Each new row is followed by its nearest point in the smallest flat space through zero that holds the last named rows.

z_931 (5 x 10)
0.98,1.00,-0.18,0.29,2.15,-2.25,-0.68,1.64,4.81,-1.02
1.10,2.76,0.80,-2.12,0.27,-0.27,-0.60,1.54,2.31,2.90
1.21,-0.50,-2.33,-2.70,2.12,0.62,0.17,-0.38,4.26,0.14
-0.42,-1.03,-1.97,-4.24,1.10,-0.93,-0.89,-2.58,5.43,-1.46
2.27,-0.24,-2.27,-0.22,2.10,-0.63,2.01,0.49,1.08,-2.99
New rows:
-1.66,0.60,1.46,-0.70,-0.69,-1.68,-1.11,-2.76,0.19,-1.90	-1.71,-0.03,1.03,-0.96,-1.49,-2.05,-1.02,-1.90,0.26,-1.80
1.26,-2.64,0.39,1.49,0.78,2.04,-1.86,-0.65,1.17,2.78	-0.83,-1.84,-0.47,1.26,0.88,2.34,-1.10,0.34,1.22,2.50
1.80,-2.36,2.26,1.47,-0.19,-0.32,-0.17,-1.47,0.95,1.32	-0.79,-0.78,0.28,1.07,0.11,0.31,-0.78,0.07,0.48,0.51
-2.09,-2.04,2.05,-0.62,0.99,2.52,-2.40,1.87,-2.01,2.54	-1.48,-1.00,0.86,1.17,-0.72,2.30,-1.32,0.12,-0.92,3.37
-1.96,0.78,1.43,-2.12,-1.76,-0.98,0.15,0.88,-0.11,2.05	-0.79,1.51,1.55,-1.54,-1.53,-0.42,-1.00,-0.33,-0.17,1.79
-1.14,-1.36,-2.28,1.40,-2.24,2.34,1.55,-0.43,1.81,-1.92	-0.46,-2.28,-1.40,0.56,0.67,0.93,0.22,-1.09,0.18,-1.19

z_965 (5 x 10)
0.27,-1.00,1.47,-0.84,-0.80,-1.97,0.58,-1.25,4.64,1.23
0.96,1.40,2.78,1.52,0.95,1.71,2.74,1.13,0.61,0.63
0.14,-0.20,2.29,-1.51,0.44,-0.64,4.61,-3.94,-2.13,-0.49
0.50,0.38,1.69,-2.83,0.09,0.42,3.28,-1.67,0.70,1.42
-0.54,-1.41,3.35,2.77,-0.17,1.33,0.84,-0.40,-0.14,-0.43
New rows:
-4.04,-1.37,0.68,1.20,1.52,0.19,-2.19,-1.06,0.96,0.25	-1.10,-2.17,0.69,1.10,-1.00,0.15,-1.88,-0.42,0.42,-0.31
1.26,-0.07,-0.55,1.45,-0.04,0.72,0.59,0.59,1.61,-0.04	0.44,0.55,0.43,1.05,0.25,-0.06,0.05,0.96,1.24,0.18
-0.14,1.43,0.63,-0.29,1.50,2.08,-2.94,0.68,1.38,1.99	0.02,0.25,-0.11,-0.33,-0.25,1.81,-1.31,2.21,1.32,1.30
-0.49,-0.11,0.35,-0.68,0.63,0.20,-1.45,1.66,1.55,-3.65	-0.07,-0.11,-0.52,0.95,-0.11,-0.29,-1.29,0.81,0.60,-0.22

z_271 (5 x 10)
-2.77,0.77,-1.63,-0.41,-0.13,-1.25,-0.57,2.54,-1.11,-1.34
-2.01,2.04,-3.92,2.35,-2.16,1.78,3.14,-0.15,0.89,-0.60
-2.90,4.49,-1.51,1.69,4.27,0.63,-0.75,1.14,-0.98,-0.22
-3.84,0.95,-1.99,-0.61,1.16,-0.59,1.01,0.79,-0.59,-2.42
-2.69,-2.32,-3.81,0.33,-0.45,-0.37,1.36,1.48,-0.82,1.03
New rows:
0.11,-1.78,1.13,-3.10,-0.09,-0.72,0.47,1.41,-0.49,0.55	-0.01,-2.35,0.77,-1.66,-0.18,-1.31,-0.69,0.47,-0.51,-0.23
-0.32,-0.55,-0.22,-0.16,0.52,-0.36,2.17,0.30,-0.37,0.82	-0.54,-0.91,-0.83,0.03,0.35,0.17,0.72,-0.35,-0.01,0.37
0.39,3.16,1.53,-2.26,0.03,0.48,-0.66,0.26,2.90,0.97	1.07,2.18,1.66,0.21,0.10,0.30,-0.77,-0.36,0.38,-0.78
-0.79,1.61,-0.06,0.20,-1.36,-0.04,1.36,0.02,0.19,0.82	-0.16,1.01,-0.74,0.74,-1.02,0.49,0.59,0.12,0.32,-0.27

z_262 (5 x 10)
-2.89,-1.17,0.45,-0.63,-3.64,0.09,2.63,0.01,2.67,-0.91
-0.96,-1.25,-2.67,-0.20,-3.11,-0.24,1.38,-3.14,2.14,-0.64
2.34,2.31,-1.50,-0.96,1.17,-1.85,1.79,-2.65,-0.04,-0.40
-0.23,-1.45,1.41,0.30,-2.44,1.86,4.57,-4.00,-0.58,1.54
0.28,0.16,1.25,0.13,-1.88,0.63,2.26,-5.31,2.43,-3.85
New rows:
0.33,-0.05,-1.03,-2.25,-1.50,-0.09,2.45,-0.71,1.06,0.19	-0.41,0.33,-0.93,-0.86,-1.39,-0.90,2.50,-0.97,0.91,0.34
1.79,-3.78,-1.82,1.11,0.58,-2.48,-2.27,0.62,0.12,-1.43	0.21,-0.63,-2.27,0.54,0.27,-0.18,-3.08,0.00,0.34,-0.54
-1.58,-0.71,0.51,-1.94,-3.13,-0.98,0.86,1.76,-2.90,-4.14	-1.55,-0.01,1.09,-0.42,-1.14,-0.19,0.67,1.22,1.55,-1.27
1.27,-0.06,2.59,2.84,-1.84,1.34,1.96,-0.07,-1.74,-1.90	-0.01,-0.43,3.13,0.63,-0.16,1.72,1.22,-1.25,-0.46,-0.67
-0.78,2.57,0.42,-1.20,-0.31,-0.64,-1.33,-1.20,-0.49,1.28	0.57,0.67,-0.35,-0.27,0.57,-0.56,0.19,-0.04,-0.21,0.13
-0.49,0.64,-2.69,2.41,-0.43,0.94,-1.48,2.18,-0.76,0.30	-0.41,-0.86,-1.70,0.33,0.10,-0.05,-2.21,1.46,-0.30,0.92

z_133 (5 x 10)
1.16,1.08,-1.99,1.91,-2.33,-1.45,1.55,-0.90,1.47,-1.34
-0.94,0.78,0.74,0.34,1.27,0.11,4.10,0.52,1.73,-0.92
1.11,0.72,-0.50,0.83,-0.30,1.09,-0.08,-1.31,0.93,1.62
-1.87,4.73,-0.44,-1.76,3.20,-1.49,2.75,-1.13,-1.95,-0.80
-0.79,0.67,-0.83,0.06,2.71,0.26,0.30,-3.37,1.48,-0.13
New rows:
2.67,-0.68,-1.13,-1.29,3.13,0.47,2.28,2.45,2.79,0.56	-0.30,-0.30,1.12,0.36,0.93,1.22,2.34,0.50,1.66,0.44
-1.55,-1.09,-2.03,1.10,-1.50,-0.73,-3.91,-0.24,2.31,-1.53	0.32,-2.38,-1.44,0.84,-1.21,-1.14,-2.64,-1.43,0.80,-1.63
1.97,1.59,-0.10,-2.44,-1.18,2.42,-2.62,-0.07,-0.17,-1.75	0.60,0.27,-0.35,-0.29,-0.65,0.04,-1.88,-0.16,-1.22,0.86
-0.61,-0.17,1.60,-1.36,0.24,-2.45,-0.42,0.93,0.11,1.26	-0.54,-0.17,0.64,-0.79,0.35,-0.16,-0.23,1.00,-1.01,-0.18
1.85,0.77,2.54,0.53,-1.66,2.00,0.68,-0.01,-0.26,-0.22	0.95,0.26,0.60,0.50,-1.10,1.06,0.77,1.14,0.27,1.40

z_976 (5 x 10)
-0.53,-3.28,1.94,2.07,2.12,2.47,-0.10,-0.20,-0.48,1.10
-3.20,-1.03,2.90,1.26,0.37,2.05,1.90,-0.94,1.67,0.44
-4.14,3.69,-0.37,1.37,1.03,2.68,1.38,-2.01,-0.53,-0.96
-2.02,-3.49,-2.32,0.53,1.98,-0.66,3.27,1.98,-0.14,0.89
-0.14,0.78,-1.02,3.42,0.23,0.96,2.42,-0.95,-1.68,-3.21
New rows:
-2.12,-0.40,1.41,1.86,-2.04,1.03,-2.57,-2.16,2.03,0.36	-0.84,0.61,2.92,0.27,-0.55,1.52,-0.70,-1.32,1.12,0.27
-1.47,-0.36,-2.25,0.49,0.88,2.27,-0.05,1.84,0.98,-2.59	-1.13,0.10,-1.34,0.89,0.96,0.45,1.25,0.05,-0.79,-0.46
1.69,2.58,-1.43,-0.01,-1.22,1.81,-1.94,0.10,-1.52,-0.32	1.45,2.53,-0.94,-0.05,-0.02,0.39,-2.14,-0.83,-1.55,-0.71
2.24,-0.95,1.58,2.29,-2.40,-2.72,2.66,0.55,2.75,0.29	1.49,-1.97,1.77,0.50,-2.59,-2.07,2.24,0.58,1.92,-1.60

z_752 (5 x 10)
-1.36,0.99,1.38,-0.97,0.08,-1.92,-0.70,1.67,3.45,-3.71
-0.46,1.23,-0.37,-2.64,-0.16,-1.67,-1.91,1.53,0.61,-0.49
-0.51,1.35,-0.69,2.98,1.67,0.26,-1.85,3.89,2.41,-2.02
-1.09,2.37,1.89,-0.46,-1.63,-1.91,0.14,2.34,1.88,-2.38
-0.16,2.77,1.52,-1.07,-1.17,2.37,1.06,3.46,0.44,2.00
New rows:
-0.13,0.51,-0.65,0.18,-0.93,-0.31,-0.16,3.06,-1.46,-0.42	0.03,1.63,-0.29,0.58,-0.68,-0.51,-0.75,1.95,-0.57,0.40
0.03,-2.49,-0.11,0.74,0.08,2.01,0.51,0.34,-0.31,1.38	0.43,-0.93,-0.27,0.72,0.89,2.07,0.70,-0.56,-0.24,1.21
-0.39,-2.24,-0.84,0.08,-1.63,0.26,1.82,-1.18,-1.62,2.07	0.62,-0.86,0.00,0.08,-0.74,0.56,1.27,-2.05,-1.96,1.64
1.59,2.53,3.52,-2.33,-0.48,0.48,-1.09,3.82,-0.70,-1.07	-0.61,2.86,1.31,-1.99,-1.34,-0.01,-0.14,3.28,0.97,0.28
2.31,0.91,2.80,-1.96,0.31,1.57,0.49,3.39,0.31,0.96	-0.25,1.74,1.19,-1.73,-0.40,2.04,0.65,2.46,0.96,1.36
-2.07,-0.43,1.64,-2.17,-1.57,1.93,-0.75,0.44,-0.93,-2.36	-0.47,0.39,1.20,-1.85,-0.52,-0.07,0.60,0.12,1.05,-0.47

z_933 (5 x 10)
-1.58,2.24,1.23,-2.10,1.70,-0.96,0.54,-1.66,1.16,-0.77
-0.43,0.29,-1.33,2.49,-3.03,-0.16,0.39,-0.19,4.11,-0.69
0.57,-0.57,1.09,-0.53,-0.68,-0.77,-2.84,-0.20,3.74,1.31
-3.22,-1.01,2.16,0.18,2.74,-2.82,-2.16,1.54,4.99,0.59
-2.24,0.90,-0.26,1.52,1.33,1.80,-2.67,1.25,2.83,-0.55
New rows:
0.44,-0.38,0.14,-0.21,2.01,1.78,-1.45,0.71,-1.82,-2.17	-0.36,0.33,-0.13,-0.11,1.72,1.86,-1.12,0.79,-1.99,-0.12
0.00,3.41,-0.22,-0.69,2.70,-0.69,1.83,0.17,1.69,0.07	-1.78,1.95,0.54,-0.98,1.35,-0.48,0.87,-1.04,0.88,-1.06
3.81,2.34,2.96,0.12,-1.18,-2.12,1.89,-0.50,-0.58,-0.31	1.66,0.18,0.46,-1.69,-1.50,-1.57,1.68,-1.88,-0.51,0.33
0.56,-0.09,-0.67,-1.55,-3.87,-0.38,-2.67,0.07,1.39,-0.41	1.75,-0.02,-0.13,-0.14,-2.29,0.38,-1.55,-0.89,2.08,0.80
-1.06,-4.04,1.01,0.63,0.69,-0.86,-0.21,1.04,1.51,0.98	-0.51,-2.62,0.77,1.00,0.61,-1.96,-0.70,1.91,1.17,1.06
1.95,-0.01,0.01,-0.08,-0.42,2.82,-0.77,-3.76,-0.25,-0.68	1.73,1.61,-0.54,-1.03,-1.37,2.07,-0.90,-1.63,-0.49,-0.01

z_993 (5 x 10)
-0.62,-0.12,2.68,-2.33,-0.30,-1.67,-0.05,-0.81,-4.04,-0.78
-2.26,1.46,2.22,1.03,-0.32,-0.33,0.30,0.38,-5.03,-0.24
-1.10,-1.02,-0.05,-1.46,1.31,-0.43,1.52,2.61,0.83,1.15
0.65,1.47,-0.14,-3.05,0.17,0.08,-1.18,-2.86,0.03,-0.19
2.83,-0.13,1.52,1.11,2.64,2.65,-1.44,1.14,-3.77,-2.61
New rows:
-2.96,-2.64,-1.98,-0.88,-2.04,1.49,0.92,-0.85,1.01,-0.86	-0.78,-0.37,-0.55,-0.01,-1.03,-1.00,0.57,-0.15,1.55,0.82
-0.10,-1.95,0.03,0.29,4.25,-2.32,-3.05,-3.39,-1.14,-0.21	1.51,-0.17,0.72,-1.34,0.21,-0.01,-0.98,-1.37,-0.95,-1.12
-0.30,-1.94,-0.68,0.25,0.10,-0.88,-0.80,1.43,0.73,0.10	0.28,-1.47,-0.04,0.29,-0.06,-0.55,0.59,1.16,0.95,0.08
-0.49,-1.68,-1.64,0.27,0.46,-0.05,-2.04,-3.77,0.63,1.31	0.65,0.59,-0.79,-0.29,-1.08,-0.16,-0.84,-2.27,1.39,-0.08
-0.56,0.50,0.27,0.77,0.25,0.57,-0.41,-2.22,-0.46,-1.46	0.35,0.97,0.09,0.56,-0.50,0.40,-0.85,-1.47,-0.81,-0.54

z_713 (5 x 10)
1.23,1.42,-3.26,-1.18,-1.24,-0.61,1.09,-0.83,3.07,2.44
-0.48,0.20,-2.97,-1.82,0.84,-1.59,0.64,2.04,1.86,1.68
1.97,3.24,-3.56,-0.19,-0.37,1.57,3.95,1.83,3.19,-0.69
2.89,2.99,0.18,-1.90,1.34,-3.69,-0.67,2.27,2.12,0.96
1.58,1.08,-3.09,-0.23,-1.01,-1.00,1.15,-0.59,3.52,-3.63
New rows:
-0.42,-0.24,-0.05,1.32,0.59,0.31,2.00,0.18,0.31,0.71	-0.29,0.20,-0.44,0.21,0.02,1.13,0.98,0.48,-0.16,0.40
1.05,0.49,0.17,-2.41,-0.47,-0.56,-0.32,-0.93,-0.69,-0.96	0.72,0.30,0.32,-0.13,-0.17,-0.92,-0.62,-0.49,0.46,-0.47
-0.78,-0.15,-0.05,0.08,0.02,3.96,-0.26,0.31,-1.41,-1.04	-1.02,-0.53,0.38,1.20,-0.10,2.59,1.24,0.15,-1.38,-0.75
-0.07,-0.06,-0.04,0.01,0.13,0.08,0.65,0.23,-2.90,0.18	-0.60,-0.30,0.82,0.32,0.41,0.79,0.12,0.53,-1.15,0.34
-0.11,0.71,0.15,1.30,-4.04,-0.02,0.75,2.04,-1.84,-4.04	0.26,0.13,0.47,1.22,-0.02,1.13,0.83,0.18,-0.23,-3.87
-0.04,0.43,-3.09,-0.55,-1.25,-2.81,0.56,-4.04,1.09,-0.66	0.51,-0.59,-2.51,-0.56,-1.84,-1.50,-0.70,-2.85,2.63,-0.52

z_947 (5 x 10)
0.62,-0.49,1.04,-0.73,-0.23,3.79,-2.99,0.49,-0.09,1.88
1.46,1.11,1.63,-2.41,-0.95,1.25,-3.28,-3.78,0.42,-0.14
3.47,0.52,0.70,1.16,0.15,2.68,-0.56,-0.07,0.92,-1.21
2.43,1.46,3.64,0.20,1.83,-3.56,1.65,-1.50,-1.55,-0.91
2.42,0.70,3.51,-0.28,2.77,0.50,-2.10,-1.75,-0.96,1.06
New rows:
0.44,-0.11,0.77,-2.84,-0.06,2.60,-1.61,-2.80,3.93,-0.17	0.82,0.50,-0.47,-1.40,-0.69,2.18,-3.02,-2.95,1.40,-0.45
-1.04,-1.63,1.54,-2.31,-4.04,0.90,3.32,0.45,-0.12,-0.64	-0.48,0.23,0.51,-1.42,-4.49,-0.31,1.41,1.49,-0.74,-0.37
0.45,-1.33,-0.33,0.79,-0.87,0.35,-0.23,0.08,-1.04,0.72	-0.08,-0.22,0.08,0.05,-0.33,0.60,-0.05,0.76,-0.16,0.38
0.38,0.61,1.49,-0.82,-0.29,-0.12,-0.02,-0.99,-0.86,0.68	0.43,0.41,1.57,-0.88,-0.28,-0.42,-0.46,-0.65,-0.71,0.37
-0.37,-1.13,1.16,-0.48,3.09,0.41,0.27,0.22,1.35,0.41	-0.03,-0.32,0.23,0.77,2.49,0.06,-0.56,-0.03,-0.15,0.81

z_672 (5 x 10)
0.58,0.91,1.88,0.33,-1.85,1.33,-3.25,-0.23,0.45,-2.74
-0.02,-1.79,1.78,-2.00,-0.23,1.76,-3.34,-2.03,4.38,0.80
-0.62,-2.89,1.54,4.47,-2.46,-3.01,2.48,-1.53,0.35,-1.27
0.35,-0.31,1.63,-0.79,-4.06,-1.44,-2.18,-0.67,1.30,1.16
0.08,-3.01,1.01,0.72,0.96,-3.98,-0.92,-1.13,-0.71,-1.45
New rows:
1.16,-1.64,1.29,-1.56,-0.87,2.08,2.57,0.94,-0.57,1.80	-0.30,0.28,-0.61,-0.25,-0.44,0.74,1.34,0.07,0.79,1.81
-2.77,1.02,-1.11,-2.00,0.24,-1.85,-1.21,-1.96,-0.99,1.77	0.20,-0.21,-0.53,-2.00,0.25,-1.57,-0.65,0.23,-0.38,1.77
-0.33,2.30,2.28,-2.65,-1.05,2.60,-1.90,2.43,0.88,-0.56	0.58,2.46,0.41,-1.82,-1.25,2.75,-2.70,0.69,0.55,-0.25
2.00,-1.16,0.71,-0.04,-2.08,0.15,2.71,1.80,-0.27,2.44	-0.28,0.33,-0.54,0.35,-1.98,-0.64,1.99,0.26,0.11,2.24
0.64,-1.90,-2.54,-2.80,1.26,2.01,0.86,2.10,2.09,-0.34	-0.22,0.00,-0.96,-1.60,2.38,1.79,0.20,-0.05,1.12,1.28
-2.08,2.20,1.71,1.56,0.72,1.71,0.07,1.75,-1.76,-0.11	0.09,1.80,-0.40,0.91,-0.04,1.64,0.60,0.94,-1.12,-1.28

z_134 (5 x 10)
1.40,0.49,0.32,1.72,-0.40,-0.15,1.21,-0.05,1.60,-2.82
-0.24,0.66,-0.96,0.75,-2.15,-2.16,-0.37,-1.73,-2.41,1.73
1.63,-0.97,-1.58,-0.47,2.04,-0.73,1.06,-3.00,0.64,-2.59
0.77,-0.75,1.15,-0.69,-3.32,0.24,-0.17,-2.31,-1.93,-2.77
3.80,1.06,-1.32,-0.51,-4.64,-0.29,3.31,1.11,-2.04,-3.88
New rows:
-0.44,0.13,1.11,1.51,0.43,-2.33,0.50,-1.72,0.62,0.62	-0.43,0.36,-0.01,1.98,0.29,-1.45,-0.49,-1.70,0.54,0.33
1.47,1.40,1.24,0.34,0.73,0.05,-1.04,0.01,1.82,0.19	-0.19,0.21,0.56,1.05,0.66,0.14,-0.06,0.38,1.33,-0.34
-0.54,-0.06,-0.50,-2.39,-0.77,1.05,0.36,-1.16,-2.05,-1.50	0.53,-1.01,-0.17,-2.31,-0.94,0.70,0.04,-0.99,-1.76,-0.98

z_666 (5 x 10)
-1.13,-2.78,-0.77,2.68,0.67,0.35,0.31,0.13,-0.18,0.48
1.53,-1.75,-0.67,2.31,0.69,-0.15,-1.07,-1.15,1.22,-1.88
-0.42,-3.30,0.81,-2.38,1.46,0.50,-1.24,0.31,-2.94,-1.25
-1.27,0.80,-0.30,-2.84,0.98,0.79,1.94,1.51,-0.74,-0.70
1.50,-1.28,2.06,1.35,-0.33,-2.95,-1.14,3.05,0.86,0.57
New rows:
-0.08,-0.31,-0.43,2.22,-0.19,1.77,-0.64,0.36,0.64,0.02	-0.18,-0.63,-0.68,1.85,0.02,0.23,0.13,-0.58,0.59,0.17
-4.95,1.38,-1.98,0.58,0.48,-0.92,-1.89,-1.20,-0.56,-2.60	-0.90,-0.13,-1.19,-0.03,0.44,1.46,0.65,-1.32,-0.37,-0.37
-0.67,-0.45,-0.59,-1.31,1.13,-0.02,0.98,4.50,0.97,3.52	-1.71,-0.02,0.75,-0.39,0.15,-1.04,2.04,3.83,-0.16,1.73
1.01,-0.70,1.08,1.12,2.19,-0.75,-2.21,-2.50,2.79,0.62	1.71,-0.59,0.03,1.84,-0.34,-0.52,-1.69,-1.50,0.94,-0.71
-3.44,-1.24,3.96,-1.37,0.58,0.97,-1.96,2.23,0.41,-0.16	-0.77,-1.52,1.38,-1.51,0.33,-0.70,-0.25,2.05,-1.80,0.78
